The rows of a group lie close to one hidden flat surface of 13 dimensions, which passes through zero. Surfaces can cross.
Known rows, each followed by its group:
-6 4 13 8 -11 -2 -2 2 -5 13 14 19 -7 3 -14 -10 | bedu
28 4 12 -21 4 -16 1 -9 -22 8 6 31 9 -14 5 -2 | vukuf
17 2 -4 -15 12 18 -13 16 1 -7 4 2 -3 18 8 3 | vukuf
-13 -3 2 7 -4 11 4 3 13 -17 20 9 2 5 13 26 | bedu
-3 13 1 -3 -12 13 8 0 -3 0 24 -4 10 19 -1 4 | pefo
9 -7 -3 11 16 1 16 9 -1 -6 7 -17 30 1 -1 1 | vukuf
-1 -30 -10 13 12 -3 6 6 -2 3 -7 -21 5 -12 13 0 | bedu
-6 10 1 -14 1 7 -2 -7 5 1 0 -8 -7 4 16 -11 | bedu
-20 4 17 1 -20 -36 -16 -10 -18 -9 29 -4 8 7 9 -10 | bedu
-17 -25 4 11 -2 5 -27 -2 14 -1 6 -6 7 -1 13 -36 | bedu
11 -5 -21 -7 20 28 -2 -21 -27 19 11 -3 -16 -27 21 -14 | boziz
1 -12 23 4 8 -26 -1 10 13 -18 -7 9 2 6 9 39 | bedu
-7 12 19 5 7 7 15 -1 17 -20 11 -7 8 31 -14 4 | boziz
18 28 6 -5 10 -8 -7 9 -15 -5 9 14 -2 6 3 19 | pefo
-7 11 -2 9 -13 -13 -4 -4 7 -2 -16 22 -6 -21 14 -7 | vukuf
-5 -13 12 21 -2 13 5 -17 -23 1 -5 10 -10 -10 8 -2 | pefo
1 16 2 -5 5 4 9 -2 9 -10 1 -14 -2 20 -2 21 | rep
-9 1 1 -17 -3 12 -14 -3 24 13 -7 22 -4 -16 3 -28 | boziz
23 20 8 -10 29 -23 2 15 -3 -19 -11 -8 -8 16 14 16 | rep
-13 8 12 10 14 -25 20 8 -15 4 -5 -39 -12 5 18 2 | boziz
13 -2 -2 3 0 7 13 2 -13 11 -1 -8 8 6 -1 -22 | rep
1 -8 1 14 -5 -5 -4 10 0 6 -18 -1 11 -2 -43 14 | pefo
13 24 -15 -21 4 20 9 7 -2 1 -10 2 -3 3 -14 -5 | vukuf
-10 5 8 -11 6 -1 -8 5 9 15 2 15 -15 -11 -20 12 | vukuf
-6 -7 -8 14 -19 -13 -2 10 1 2 7 17 8 -14 9 -1 | boziz
-23 14 21 14 9 5 -7 0 14 18 3 4 5 -11 -14 -15 | bedu
-12 -5 -3 10 -7 6 -5 -9 -1 -14 -16 -1 5 -11 4 -13 | boziz
-11 17 7 -12 0 -3 2 -6 -9 14 20 -14 -3 2 10 9 | vukuf
10 2 -14 15 -4 12 -9 13 1 -11 29 16 3 20 -15 -31 | pefo
-33 8 -3 -18 -24 13 6 -23 10 -15 4 -10 15 -5 -16 20 | bedu
0 8 12 -9 2 10 3 -8 -14 14 2 -12 8 5 -12 13 | rep
2 6 0 17 -8 -15 -5 8 3 -18 -11 7 -2 8 -7 1 | bedu
4 -4 17 4 -25 -2 -5 -19 5 9 -4 18 2 8 12 -10 | rep
-2 1 -3 -11 -12 -13 23 -14 -24 -19 -6 -14 -3 7 -3 3 | bedu
1 -14 8 7 11 -3 5 -6 -12 -13 7 0 2 -1 21 -22 | boziz
-4 -16 0 -6 -20 -7 -9 1 -17 20 3 3 -19 -1 6 5 | boziz
-34 -2 -9 12 -40 -7 13 21 -3 -19 3 9 16 -7 -25 -5 | rep
3 -3 2 -11 3 9 -14 -8 5 -23 -24 10 -2 -2 -3 0 | rep
-6 -10 -3 -4 -7 20 2 -10 2 -5 -15 12 3 -15 3 3 | pefo
-6 12 -1 3 12 8 -10 14 -2 -25 1 14 13 -13 4 11 | boziz
-34 28 30 29 11 -8 -7 -9 3 -19 5 -17 22 -5 9 5 | boziz
-7 13 24 13 16 19 -1 10 -7 12 5 -12 17 7 -8 23 | rep
-15 4 -22 5 -43 29 7 -25 24 8 14 7 4 -2 9 28 | vukuf
0 -24 3 -18 -24 -15 7 -10 -12 -9 3 12 1 -1 10 13 | bedu
-10 0 -3 3 -6 13 -16 -10 6 -7 0 -22 12 15 -15 -27 | boziz
7 30 0 -4 22 10 -13 4 2 -35 -18 28 -3 -7 -16 -24 | pefo
-11 15 -21 26 -2 9 -20 12 9 13 16 -24 -16 15 -2 -19 | bedu
12 -28 15 26 -6 -16 23 -14 2 -12 -7 15 -29 20 12 -1 | pefo
6 -11 -13 6 4 6 -8 10 4 -23 10 -13 23 7 9 34 | vukuf
1 5 -7 8 -13 17 6 -2 -1 3 14 -4 -10 25 -23 -4 | pefo
-8 26 -11 23 -9 -17 -3 5 1 3 -25 -15 -4 -4 -15 -17 | bedu
-13 -23 10 -6 -12 -4 -4 3 20 -15 -21 4 9 0 14 -26 | pefo
17 17 6 0 -19 -25 0 -32 -31 18 18 24 -1 -16 5 16 | vukuf
-15 0 5 27 27 5 -8 31 2 -5 -2 3 16 -27 8 18 | rep
-6 -4 -35 -13 5 -6 -11 -13 2 -30 -3 3 7 -36 1 13 | rep
13 -14 -4 19 -9 26 7 -21 31 13 5 33 -4 -4 -19 40 | vukuf
-2 -21 -1 -16 10 -3 -18 11 5 27 -7 -16 -14 -7 13 -2 | pefo
0 -3 -12 -10 -12 -1 2 -7 -14 -7 -11 -31 4 12 4 -6 | boziz
6 -1 -7 -16 21 -10 -18 12 -19 3 9 -8 -11 -1 -20 -6 | rep
-11 6 -1 -5 22 -11 8 -24 6 -10 -4 -16 -10 -17 11 12 | rep
3 -2 2 -8 12 6 8 2 8 -16 -8 -3 0 6 5 1 | boziz
11 -3 16 14 18 15 -17 -5 0 -13 -1 21 -21 19 -32 -4 | vukuf
-6 -11 -3 -4 -7 -1 -16 19 16 9 -2 5 -8 0 25 -3 | vukuf
6 0 25 -2 19 -3 -2 5 -16 12 -10 -2 2 0 -20 6 | rep
-7 14 4 -15 -27 -12 -9 9 1 2 0 -12 -15 26 16 33 | rep
-7 6 -18 10 3 7 27 4 11 4 -4 7 -11 -19 8 -14 | boziz
9 -8 -3 9 -3 -3 7 -7 -13 4 5 4 11 -5 -23 -11 | vukuf
0 -14 -1 -1 6 21 27 -13 14 -12 11 13 6 -4 9 -13 | pefo
-8 0 6 -13 3 -18 6 -5 15 8 -1 1 -1 -7 -10 -23 | pefo
-10 17 8 -21 5 8 -8 -4 12 5 8 11 -8 -3 -1 -13 | pefo

New rows. What belongs after each?
14 9 -18 -17 6 -17 -5 -25 -18 -17 -4 -8 12 -20 22 4 | rep
-17 8 13 -2 21 13 -8 5 15 8 -12 -12 -6 -4 -17 25 | pefo
-2 -4 -9 -8 8 -9 4 15 -1 4 1 -21 10 -5 1 12 | vukuf
-4 -11 -11 1 -7 8 3 1 2 -6 3 8 2 -9 -1 11 | bedu
14 -6 13 6 12 7 0 -22 6 12 3 13 10 -7 -10 5 | rep
6 -20 10 12 7 -4 10 14 5 18 -14 15 -19 -2 -18 8 | bedu
-8 2 -15 -24 -14 18 17 -16 -3 6 -10 -20 -5 -4 13 9 | rep
10 -12 -9 -7 -2 -5 12 -8 -4 5 1 4 -2 -8 9 -10 | pefo
25 3 -4 9 1 -7 19 23 -11 34 30 3 7 12 2 -17 | rep
8 11 -2 4 17 -10 -3 14 2 6 -12 -11 -2 0 -19 14 | boziz
0 -6 -21 -3 -19 11 23 -3 9 19 15 8 -12 -8 16 17 | boziz
6 -2 4 23 -18 -13 14 -2 14 -1 1 23 6 7 -24 -4 | boziz
17 21 -6 4 15 -9 -6 12 -3 -3 30 -8 6 17 10 2 | rep
10 -11 -7 -4 17 -17 1 12 -1 -1 -8 -18 14 -11 21 5 | pefo
-10 -5 17 -2 17 -24 -13 -9 -22 -14 1 -27 -14 20 -44 -29 | bedu
12 6 -3 -18 -1 21 3 -9 18 -1 -26 -11 1 13 10 -6 | bedu
15 -20 -30 -3 -14 23 -22 0 6 3 16 -9 2 18 7 -11 | bedu
-13 -11 12 7 -4 5 25 -24 1 1 -1 10 1 -13 -2 -11 | pefo
-1 7 20 -28 -1 -6 -3 -11 -5 -4 6 17 -7 5 -11 5 | bedu
-15 -22 -2 16 1 -14 8 8 2 8 -26 -5 -19 -16 -20 -5 | bedu
15 7 16 -1 17 -4 24 -1 -10 -5 15 25 20 -8 -10 -6 | pefo
2 -1 -11 -15 -35 -2 0 6 -1 14 -3 -1 -2 10 -3 8 | vukuf
-15 -7 -10 14 14 -1 3 -22 5 1 -20 4 -10 -41 -11 -13 | pefo
-29 2 4 16 -10 9 -23 -1 -12 11 -5 -18 15 -19 1 17 | pefo
6 -31 11 4 -38 -16 -4 -21 -9 18 -4 32 -10 -5 5 -1 | boziz
-6 2 17 -4 -16 -8 -3 -8 -7 1 -10 13 -4 0 -1 -5 | pefo
6 -10 1 11 -4 -16 -1 2 7 15 -8 -10 -19 9 16 8 | rep
13 22 -33 -13 -11 14 -6 -5 -16 -12 -13 -9 -5 -1 9 12 | pefo
-13 15 -3 25 -4 -2 41 1 18 -39 -24 2 11 -3 -1 -10 | boziz
-3 -12 11 -7 3 -9 4 3 30 -5 4 5 -3 9 19 8 | pefo
14 -22 29 19 6 -25 26 -1 -14 10 -18 -21 21 7 20 6 | bedu
-13 1 4 -43 12 -3 12 -2 -6 -10 12 -21 22 -11 11 20 | vukuf
-19 27 -3 35 -4 -5 -8 -17 -3 -9 -6 -9 -26 -1 -9 7 | vukuf
10 -3 0 22 29 -13 6 3 2 -3 -9 -9 6 -9 -2 -23 | boziz
15 11 -6 -13 1 2 14 2 -11 -8 -6 -11 2 15 9 -13 | rep
12 5 -14 -7 0 19 0 -2 -5 -11 -4 15 -3 0 -4 -9 | pefo
0 10 -1 -9 25 -12 -2 16 -3 -6 8 -11 -13 5 -10 7 | rep
-3 4 -25 -10 -31 -25 21 0 -9 -3 19 -8 -6 11 -4 -21 | rep
-8 6 -5 2 -5 -2 9 -4 3 14 -18 -23 -10 0 -1 -4 | bedu
-4 23 10 -21 -7 -10 8 -3 -5 6 7 -1 1 2 10 0 | boziz
-9 -7 -15 11 -15 17 19 -11 13 -3 -3 -6 -2 0 3 11 | boziz
-16 3 26 -1 8 -8 12 1 17 3 -27 -2 -24 9 -27 -1 | vukuf
-11 -2 19 3 7 5 5 -8 -3 -1 -14 3 -1 -7 -10 -10 | pefo
-18 -6 16 28 4 1 2 -7 0 20 6 -15 1 -5 -2 2 | rep
12 -15 -14 0 1 47 -8 -1 15 15 -13 -2 5 -1 1 21 | rep
-5 39 6 7 -24 2 -8 8 4 -17 -11 13 -7 23 -14 9 | vukuf
-18 4 3 -20 -14 3 26 38 -23 15 -6 -9 -3 2 -18 3 | rep
-15 3 2 -12 11 33 -5 -26 2 -16 13 13 -7 -9 -3 -17 | vukuf
-1 17 3 -7 -22 -14 11 -11 -7 -8 20 22 32 -13 -1 14 | rep
-5 -13 -2 5 -16 -2 39 12 3 19 -9 10 6 -17 -4 4 | rep
4 6 5 -8 19 10 9 1 2 -16 6 3 -3 5 19 7 | bedu
-9 -11 -24 -23 11 0 17 -12 -15 13 -8 -31 -17 -22 -9 3 | rep
-4 18 5 -13 0 3 0 0 -15 -4 18 4 -1 9 -2 -36 | boziz
8 -16 4 3 25 18 -11 3 14 17 -15 8 -11 -16 14 11 | rep
16 -2 6 21 -2 11 6 8 -13 -7 8 20 12 11 -23 18 | pefo
-12 4 7 23 11 12 -10 2 -20 -6 19 8 -6 -5 -7 -7 | boziz
16 -3 -4 -2 -5 -5 6 -3 -31 6 -14 -20 12 5 -8 -13 | rep
3 11 -7 15 -8 -12 -16 9 1 11 4 6 -9 -3 19 9 | vukuf
-12 -2 -5 0 -2 0 -14 15 -3 12 -7 17 -17 -17 -6 -36 | boziz
-1 -3 -29 -13 6 -6 -14 -12 10 -7 11 -23 -34 10 15 -12 | rep
21 1 12 9 23 -11 4 1 -14 2 10 6 -3 7 -11 0 | boziz
-6 12 11 11 19 1 1 -17 -12 -25 -21 -14 22 -17 19 -3 | rep
13 3 8 2 8 -13 -1 3 16 24 -33 -24 8 2 7 14 | bedu
